The rows of a group lie close to one hidden flat surface of 11 dimensions, which passes through zero. Surfaces can cross.
(in the rows, 128 means zero)
Some rows, each with its group after it:
101 125 126 143 100 152 105 114 100 105 153 164 128 119 128 127 116 150 114 114 136 136 128 111  59 : R
116 134 105 146 140 130 160 141 165 164 125  91 109 134 150 142 128 144 170 139 131 103 155 127 171 : K
127 160 137 104 122 116 133 148 131 132 120 125 100 120 141 148 111 146 146 133 144 113 138  93 174 : B
129 122 111 122 142 127 114 134 146 140 124 126 125 133 106 139 114 136 136 133 139 121 104 131  88 : K
155 139 156 120 124 101 122 145 131 124 110 136 123 140 134 162 154 127 122 140 131 123 122 139 162 : K
141 126 149 122 126 141 157 133 130 126 145 166 140 124 140 151 134  90 126 101  92 114 122 111  96 : G
139 113 136 134 126 125 139 125 139 129 130 125 120 126 136 140 130 117 111 126  92 120 133 151 122 : B
145 113 110 119 126  90 148 152 102 133 121 118 124 108 130 123 143 101 107 107 101 112 158 146 103 : B
119 106 110 135 164 137 143 136 110 129 135 101 130 124 120  96 101  97 141 101 105 131 136 121 108 : K
133 135 140 131 128 135 131 132 122 116 135 129 120 144 139 149 138 130 109 124 111 121 123 152 152 : R
132 132 115 139 115 123 150 142 118 125 136 141 126 128 144 166 116 140 143 120 120 100 149 112 108 : W
104 134 120 127 159 151 137 122 133 132 153 136 138 142 136 154 113 147 137 121 126 133 109 129 141 : B
160 101 122 119 133 105 137 145 161 151 127 145 137 134 146 167 187  85 113 141 113 120 163 139  99 : R
135 117 124 124 122 124 124 133 132 132 125 125 122 127 127 137 154 119 106 134 125 123 148 130 113 : R
129 138 112 134 146 118 142 145 107 125 132 105 127 134 135 123 137 122 127 111 117 121 118 156 151 : G
151 129 111 125 146 115 146 153 114 122 114 112 130 134 110 111 124 119 124 112 129 126  93 156 116 : B
139 146 152 124 106 123 122 134 123 109 112 142 114 132 126 125 124 122 142 128 126 119 118 103 146 : B
130 134 120 126 140 114 136 148 147 153 130 121 123 133 123 129 123 134 152 134 137 118 114 125 128 : R
122 132  99 132 118 141 132 145 132 124 117 108  89 124 126 131 132 137 113 115 109  92 125 152 123 : K
119 125 118 125  99 154  81 117 108  87 114 141 101 139 113 150 163 139  69 132 138 121 109 146  92 : G
114 111 135 138 129 125  95 133 124 127 131  90  81 118 111 103 117 161  91 147 131 130 120 161 114 : R
127  90 147 159 152 130 129 107 165 144 160 122 160 133 152 130 139 108 138 147 106 158 149 155 120 : K
134 127  88 126 126 113 133 134 124 156 122 111 140 111 126 111 137 141 133 138 162 137 153 129 129 : B
123 120 136 132 150 122 113 143 111 109 123 112 102 133 137 139 149  92 120 115 104 122 158 116 137 : K
121 118 148 146 127 117 126 133 121 136 153 124 136 109 135  89 126 136 147 127 140 148 125 131 122 : G
138  88 190 143 140 121 137 103 114 120 148 138 170 175 116 105 113  94 155 164 134 164 112  98 144 : W
128 118 142 137 128 129 135 137 128 127 144 135 116 140 135 153 126 137 118 136 116 117 126 128 107 : R
138 131 122 125 129 128 143 140 118 130 127 134 132 130 131 122 140 110 124 115 127 124 128 124 129 : W
107 154  67 135 153 133 139 116 129 157 131 104 172 141 142 129 139 135 155 119 143 135 145 152 161 : G
127 120 164 149 116 120 132 127 155 144 141 118 111 131 150 133 122 155 149 166 131 132 137 131 168 : R
149 156 130 129 112 106 155 158 122 130 132 175 154 125 155 167 150 117 170 106 141 112 143  84 110 : K
132 141 112 126 105 124 153 145  95 128 136 146 132 122 139 131 142 142 129 112 146 120 142 103 126 : R
148 114 122 100 152  93 139 147 134 140 105  96 107 109 120 112 124  81 113 116  82 111 149 143 135 : G
132 112 131 148 133  87 128 141 129 154 155 130 171 103 164 155 152 146 125 145 143 153 161 173 105 : B
141 127 136 127 115 114 131 133 135 129 127 134 135 113 137 121 141 119 128 129 132 131 135 127 114 : R
119 127 157 135 131 147 123 109 113 101 135 121 113 133 145 128 141 108 108 119  98 138 147 123 173 : K
151 129 143 133 148 100 149 140 145 138 138 127 146 127 148 155 126 111 140 118  97 129 122 165 134 : G
116 124 128 120 140 126  91 139 116 119 127 142 112 127 113 148 124 120 116 119 120 124 134 101  81 : B
137 130 138 153  98 101 122 143 138 131 127 128 124  96 139 121 114 152 144 131 136 124 125 159  85 : K
133 150 150 104 129 106 102 142 140 124 102 133 112 119 114 136 120 124 133 133 128 120 117 119 141 : W
131 143 202 139 112 116 102 132 129  90 118 155 109 132 122 133  91 135 164 128 123 125  86  98 117 : B
126 158 153 143 115 119 113 136 121 106 130 147 128 128 145 138 127 146 153 117 136 124 101 133 132 : G
113 125 174 141 122 136 119 143 125 127 156 141 103 127 141 116 145 128 134 122 133 130 116 101 127 : G
132 130 122 131  95 128 137 114 140 140 138 145 124 112 159 146 162 134  95 136 119 125 177 135 155 : B
134 137 118 135 128 115 125 143 110 116 126 127 133 121 123 127 120 140 139 116 142 128 109 138 112 : G
151 120 151 130 114 131 125 131 145 118 122 134 120 125 134 140 142 122 104 134 108 123 113 164 123 : B
134 139 108 119 127 131 154 129 106 120 130 134 133 139 135 138 137 132 106 111 120 119 126 136 162 : G
114 127 137 130 154 125 116 138 108 123 136  99  96 118 126 120  98 153 100 124 112 127 112 167 136 : B
124 135 104 121 129 146 119 122 140 126 137 145 138 123 133 141 152 115 105 107 125 126 130 139 101 : W
134 110 137 144 128 104 139 159 120 133 133 108  90 146 143 166 140 143 121 155 125 114 155 133 129 : R
128 123 144 137 136 129 126 118 149 143 142 124 153 125 133  98 131 126 155 138 143 152 113 138 146 : W
116 121 138 153 121 172 149 112 123 114 144 119 111 142 139  94 125 126 132 117 115 125 114 121 163 : W
123 134 104 119 124 121 146 116 106 143 122 121 140 146 126 138 128 144 122 146 144 132 156 114 175 : W
156 128 100 108 139  95 171 136 122 147 112 118 160 112 132 128 109 106 136 121 117 124 149 141 136 : G
100 127  92 132 122 151 103 106  96 121 139 127 145 124 118 113 138 149 104 124 158 150 141 129 107 : K
127 140 164 146  90 141 122 116 132 112 130 138 125 113 137  83 128 120 165 116 143 141 124  88 141 : W
111 132 176 145 103 148 114  99 132 113 153 146 123 112 144 113 118 148 122 128 118 148 121 128 146 : G
125 146 168 135  87 135  96 122 163 115 120 153  91 129 155 172 148 135 122 148 112 109 151 108 149 : W
124 107  83 135 122 128 167 144 110 167 148 106 120 109 122  87 131 148 133 132 155 124 154 121 112 : R
124 140 129 137 120 134 130 130 127 129 141 144 135 131 140 138 137 145 123 123 136 131 117 142 127 : R
110 138 122 122 126 152 126 109 119 117 129 112 113 125 126 103 114 146 109 119 131 134 112 132 167 : W
134 119 127 139 156 149 152 158 149 129 128 117 110 141 132 109 156  83 143 107 107 112 106 130 136 : W
133 127 133 136 139 119 132 136 144 132 130 111 127 122 135 111 147 119 127 128 128 135 115 165 143 : W
141 149 161 151 127  92 110 165 126 111 138 148 129 117 157 163 125 146 149 120 131 120 108 151  94 : K
133 120 120 119 122 132 141 113 123 139 136 136 159 115 112  88 100 124 149 122 147 148 121 103 111 : K

New rows, each followed by its group:
134 109  95 130 159 136 166 145 109 146 134  86 135 144 123  91 150 103 116 121 121 140 125 157 166 : W
149 132 118 121 120 157 139 129 149 113 112 138 127 137 121 133 136 119 107 120 123 119  81 152 125 : B
119 123 139 122 137 133 118 133 126 113 113 110  91 140 126 135 144 104 109 128 104 116 152 112 162 : K
126 111 115 122 124 142 146 124 105 121 126 139 124 155 126 133 158 102 112 121 116 118 145  97 132 : W
112 178  97  81 130 133 107 115 146 150 115 147 146 107 114 140 103 154 140 116 160 134 123 103 128 : W
100 104 135 148 152 138 112 118 147 149 154  96 115 129 129  91 124 131 137 139 123 146 127 144 134 : G
127 130 134 123 118 149 138 110 117 111 129 128 123 127 130 124 113 121  90 117  96 123 130 138 158 : G
153 105 118 126 130  97 169 180 111 140 131 117 102 133 136 149 150 113 112 127 111  97 147 128 115 : R
139 114 152 133 110 119 146 124 129 144 145 130 126 117 150 118 156 125 115 143 131 140 158 125 161 : G
124 124 162 131 154 106  95 141 119 112 107  96  89 155 107 116 116 124 136 142 125 128 102 128 165 : B
152 139 114 116 139 110 158 160 100 118 124 118 112 137 141 185 127 141 102 115  97  95 128 165 142 : W
125 157 111 116 113 105  78 124 133 132 111 137 156  80 108  71 150 126 128 110 165 149 100 164  97 : R
148 132 135 125 102 112 117 138 129 115 112 131 120 107 124 110 144 133 116 134 146 132 121 151 120 : B
123 129 111 109 127 119 108 106 120 134 123 135 158 123 116 119 145 132 111 143 156 149 144 126 139 : W
126 145 106 118 118 105  83  97 154 126  87 121 146 109 124 126 134 105 138 126 114 120 166 139 122 : G
141 130 136 129 128 124 147 126 140 138 125 122 136 125 131 115 114 130 143 134 130 131 119 131 145 : K
148 128 151 140 109  88 132 144 124 132 121 122 124 124 144 145 133 135 140 149 139 122 149 134 148 : W
137 139 102 113 150 119 138 154 133 138 119 129 130 121 129 137 133 115 132 110 126 116 124 135 104 : W
114 123  85 136 149 113  96 122 131 141 109  89 135 121 110  97 124 133 141 132 143 137 138 157 118 : G
125 125 104 130 137 117 129 149 146 150 113  98 101 135 141 155 156 128 137 148 129 101 163 136 151 : K
117 146 146 126 128 113 119 136 114 124 137 135 121 120 133 135 101 144 151 123 137 125 132  98 134 : B
121 119 159 145  99 133 105 108 146 123 136 134 131 120 130  87 136 125 146 143 147 154 131 110 136 : W
115 139 100 130 127 149 144 120 135 136 139 135 145 122 138 133 136 132 133 114 132 126 130 126 126 : W
124  95 136 171 150 169 164 112 166 147 168 120 146 168 157 151 147 125 146 148 105 135 129 155 144 : W
126 163 110 124 114 114 139 134 152 154 129 137 145 115 156 163 127 154 150 137 152 122 153 116 148 : W
153 113 122 110 110 130 160 135 112 124 122 147 134 131 120 141 127 126 101 135 128 121 134 109 114 : G
127 111 106 132 150 125 153 133 113 139 132 111 140 140 119 130 113 128 133 128 123 125 131 134 118 : W
100 113  95 131 123 146 126  92 130 154 143 124 152 134 126 129 123 153 126 151 147 144 165 118 118 : W
151 133  96 106 131 105 150 153 101 132 110 105 120 122  99 101 109 142 117 118 139 117  95 153 124 : K
120 108 108 122 136 151 143 115 128 136 128 111 117 137 117 114 124 116 121 132 119 126 152 106 133 : R
140 176 118  76 122  77  94 145 119 130  98 149 152  94 118 154 128 148 106 123 158 132 128 141 129 : W
118 108 122 136 112 141 104 129 155 136 114 128  84 136 133 154 160 117 119 152 117 102 170 100 117 : W
159 124 172 139 103 115 120 136 170 119 112 147 124 135 129 138 143 111 137 143 113 122 103 136 124 : B
131 129 122 122 137 122 116 122 132 118 105 116 121 126 122 133 117 123 112 130 113 122 124 154 128 : G
152 129 194 126  99 124 107 117 126  96 128 172 124 120 127 133 126 111 110 123 105 140 112 120 123 : K
129 129  89 123 149 152 154 116 125 138 130 110 143 143 116 132 113 138 119 130 124 129 128 145 153 : G
112 126 122 133 112 115  78 117  80 113 115 129 139 142 115  99 168 120 131 136 172 154 152  92 130 : B
128 122 174 136 124 115 116 115 134 122 127 123 111 149 115 129  89 134 160 157 130 132 119 100 142 : W
148 134 172 127 127  95 116 132 122 126 121 114 126 117 118  90 106 129 150 135 143 148 105 135 161 : W
136 123 105 126 148 119 150 142 128 144 139 115 138 130 137 148 141 125 112 125 117 128 140 161 129 : B
130 132  89 115 153  99 123 146 154 166 115 100 137 103 124 122 133 134 133 136 149 131 138 157 120 : W
122 108 140 124 120 126 105 111 103 124 112 101 116 129  94  66 117 123 118 145 141 149 131 108 149 : W
120 151 150 103 115 134  83 106 142 119 108 144 115 118 115 123 132 131 118 134 135 131 118 108 154 : W
120 114  99 147 142 146 149 138 124 131 143 104 124 118 134 102 127 127 121 105 111 123 117 160 111 : W
133 144 115 110 102 122 122 144 130 131  98 123  88 124 121 128 142 131 120 133 132  99 133 108 151 : K
122 137  95 133 148 154 164 151  95 105 145 139 127 130 145 147 126 109 122  67  92 104 123 128  95 : K
125 161 117  97  92 156 153 137 116 114 135 177 101  76 140 145  92 131 115  82 103  91 142  69  89 : B
117  94 124 148 163  97 134 126 108 153 150  99 149 132 138 117 114 115 154 135 112 144 163 134 120 : B
123 125 113 116 127 123 134 132 129 146 122 111 121 116 126 112 123 131 130 134 132 122 150 118 136 : B
125 110 146 123 150 139 134 114 134 117 123 112 120 146 118 126  96 113 136 135 101 126 133 114 137 : R
110 120 164 162 151 166 153 141 129 136 191 125 110 157 149 128 144 151 126 128 129 139  89 143 168 : G
134 163 148 123 107 116 103 116 159 129 113 163 151 114 131 121 133 119 172 124 153 139 118 100 118 : R
122 111 110 142 121 149 157 117 138 142 140 107 130 122 148 113 138 123 123 128 112 129 153 149 153 : K
121 132 118 142 119 143 155 122 139 142 140 131 133 152 149 159 123 148 154 141 135 122 147 102 157 : W
145 122 139 118 140 135 154 136 110 109 112 116 115 129 118 117  99 101 131 111  95 117 131  99 142 : R
126 137 121 135 120 116 121 130 115 128 129 102 136  98 136  91 134 156 101 124 148 151 125 190 160 : W
135 126 157 147 105 112 121 139 137 126 130 134 120 113 131 101 117 127 160 126 137 132 131 108 106 : W
131 123 136 150 132 125 118 160 136 114 116  91  84  92 125  78 111 123 138 105 111 111 109 155 106 : W
121 115 125 132 138 142 144 112 135 133 137 116 137 131 127 109 118 122 129 132 124 140 135 124 143 : K
155 101 135 123 130 125 152 122 137 135 128 132 145 120 120 107 130  94 112 118 102 136 119 151 111 : K
144 109 138 134 128 114 130 128 126 131 131 117 138 127 121 122 103 152 122 152 144 139 114 158 108 : G
119 147 118 116 114 126 109 132  93 114 121 124 112 112 120 115 138 149 102 126 152 133 136 128 139 : B
